The rows of a group lie close to one hidden flat surface of 5 dimensions, which may be shifted away from zero. Surfaces can cross.
(in the rows, 128 means zero)
Some rows, each with its group after it:
[152 120 186 139 153 166 172 124 139 102  85 143 116]
Y
[ 87  75 128  88  89  69 123 186 139 153 196 111  82]
V
[189 106 145 141 119 123 167 113 151 112  73 171 159]
X
[113 134  88 123 163 202 153 124 121 133 133  92 118]
U
[123  75  74 147  94 149 120 115 127 145 127 144 133]
X
[151  73 106 126 100  54 180 178 147 127 132 102  92]
V
[146  79 159 121  99 163 135  97 150 114  98 176 144]
U
[ 99  64 106 125 138  77 150 177 147 172 177 106  77]
V
[154 124 125 118  66 103 120 126 125  91 107 137 152]
V
[103 130 130  79  98  79 131 176 127 111 171  74  91]
V
[126  81 152 129  88  80 107 137 142 146 144 179 134]
U
[184  63 140 173 102 140 164 102 150 117  65 202 152]
Y
[142 135  81 171 110 124  99 106 113 142 113 162 169]
V
[ 97 123  76 150 164 105 121 156 122 179 170 102 105]
V
[139  91 113 136 106 108 139 144 138 144 136 155 134]
X
[150  68 101 146  83  93 144 153 140 146 129 168 138]
X
[108 175 108  79 129 137 143 169 108  96 158  44 101]
U
[117 176 133 141 192 142 111  98 121 142 125 111 133]
U
[141 139 120 153 148 107 171 180 114 126 128 107 102]
Y
[142 113 113 125 104 118 146 146 130 117 126 121 128]
U
[164 164 157 110 145  45 172 196 134 129 140 117 130]
X
[113 134 186 104 141 164 140 133 131 106 127 121 106]
Y
[141 152  50 166 130  78 140 172 102 144 137  97 128]
Y
[133 144  56 162 131  75 140 180 104 149 144 101 124]
Y
[121 172 126 102 153  80 141 185 117 136 170  85 115]
X
[ 95 104 136 100  93 135  90 125 126 137 163 144 128]
Y
[153 144 115 153 178 149 149 106 133 142  99 134 146]
X
[131 148 107 171 190 139 122  96 127 165 112 136 142]
U
[179 103 136 141  77  91 173 162 132  89  94 141 128]
Y
[102 151  79 143 139 110  95 141 108 162 162 113 129]
V
[ 82  82 109 118 140 189 119 132 132 172 171 136 110]
U
[ 99 163 150 105 195 192 113  91 130 141 140 113 128]
X

New rows, each followed by its group:
[126 171 138  97  86 135  89 104 111  84 124 122 154]
V
[ 90  56  67 118 100 160 147 186 123 165 188 118  97]
U
[140 120  75 144  88  63 132 169 115 131 141 116 129]
V
[125 142  74 166 174 122 135 139 118 166 138 106 125]
U
[125 106 165  96 120 181 123  82 145 113 113 151 141]
X
[134  60 107 122  96 175 157 137 141 129 126 143 125]
U
[120 190 120 109  93 134  71 107  99 102 129 124 167]
V
[ 86 152 135  84 137 110 112 172 118 147 193  92 106]
X
[134 150 159  90 122  80 147 177 133 118 154 113 124]
X
[118 192  98 105 124 100 125 152 105 102 145  59 118]
V
[152  97  91 175 130 122 133 110 136 151 103 159 145]
V
[143 156 153 136 156 158 159 124 123  98  98 110 118]
Y
[104 140  62 142 121  88 106 167 102 159 176 101 123]
Y
[ 84 106 194 100 135 143  75  95 148 156 159 172 125]
U
[133 108 108 121 129 182 155 126 130 119 118 115 123]
U
[138  83  74 125  65  67 156 207 119 133 164 113 108]
U
[121  85 150 108 102  76 128 175 142 164 174 165 124]
X
[105 100 178  75 108 195 118  98 145 107 133 141 123]
U
[159  72 132 161 102 123 156 135 142 133 100 179 137]
Y
[107 192  63 138 123  90  92 160  86 139 165  86 138]
V
[147 115  94 168 185 141 160 106 143 152  96 115 123]
V
[122 126 177 139 172 156 170 160 128 125 127 126  92]
Y
[139 196 158  95 127 108 131 130 119  77 115  80 126]
U
[102 136  68 164 153 105 120 164 109 177 168 113 116]
Y
[140 150 110 122 138 111 155 133 127 106 115  79 112]
V
[164  87 112 148 112 111 152 134 141 138 109 164 146]
X
[119 194 105 158 210 136 119 108 111 151 125  93 130]
U
[ 73 125  93 130 165 116 103 149 120 187 190 105  95]
V
[120 128 113 141 155 212  78  24 136 148  93 170 173]
Y
[161 114 107 136 108 129 152 121 132 112 100 135 144]
X
[120  73 110 151  97  97 126 164 128 164 154 169 124]
Y
[103 175 137  84 114 130  96 125 113 103 152  89 123]
V
[122 136 179 112 179 168 123  97 146 148 129 154 139]
X
[144  85  93 139 116 168 163 131 135 127 113 136 133]
U
[105  54  77 182 176 192 125 106 139 212 141 178 133]
U
[111  95  56 132 114 122 152 192 113 157 176  96 100]
U
[100 111 151 119 166  96 121 168 140 195 190 159 120]
X
[164  79 113 132  72 102 149 140 143 115 110 159 144]
X
[148 168 130 145 165 155 156 119 120 101  92 105 127]
Y
[139  86 162 107  66 104 139 159 137 101 131 154 119]
Y
[156 127 128 149 118  85 133 127 133 124 106 145 140]
U
[129 110 144 100 124 196 142 104 137 106 114 127 128]
U
[126 143 202  99 127 138 102  83 141 105 111 149 140]
U
[134  99 114 130 147 226 156  92 140 123  98 134 133]
U
[ 94  97 110 133 143 154 105 117 131 174 161 145 124]
X
[140  68 145 124  54  72 154 197 134 119 146 161 107]
Y
[110  95  80 131  88 123  76 108 126 161 154 161 157]
Y
[102  95 148  88 101 106 125 148 140 126 164 110  97]
V
[161 133  63 167 134 108 160 149 121 135 108 114 138]
X
[134 184 133 123 164 166 137 110 117  98 106  91 126]
Y
[148 148 134 125 121 148 139 109 126  92  94 120 139]
Y
[102 119 149 134 193 227 112  56 142 159 116 154 140]
U
[115 106 175  92 108 155 113 106 142 116 132 147 127]
U
[103 187 135 122 181 125 105 118 115 140 143  96 122]
U
[133  88 146  77  44 174 118  91 140  68 107 131 134]
X
[ 82 153 145  91 139 123  98 145 119 137 177  96 104]
U
[113  94  93 113 150 251 158 112 132 132 126 110 118]
U
[ 98 155 127 134 142  60  91 156 117 164 174 119 116]
U
[157 101 165 106  82 141 138  89 149  81  86 152 144]
V
[126 119  82 124  98  78 146 193 115 134 162 101 109]
U
[135  90 164 131 120 170 128  93 144 125 104 178 137]
Y
[115 139  93 177 195 190 106  69 125 174 110 148 151]
Y
[103  61 133 112  85 100 105 143 141 158 169 159 114]
V
[141  97 148 119  80 143 108  93 141 111 108 175 156]
V
[104 117 164  98 110 126 129 161 127 118 157 126 100]
Y
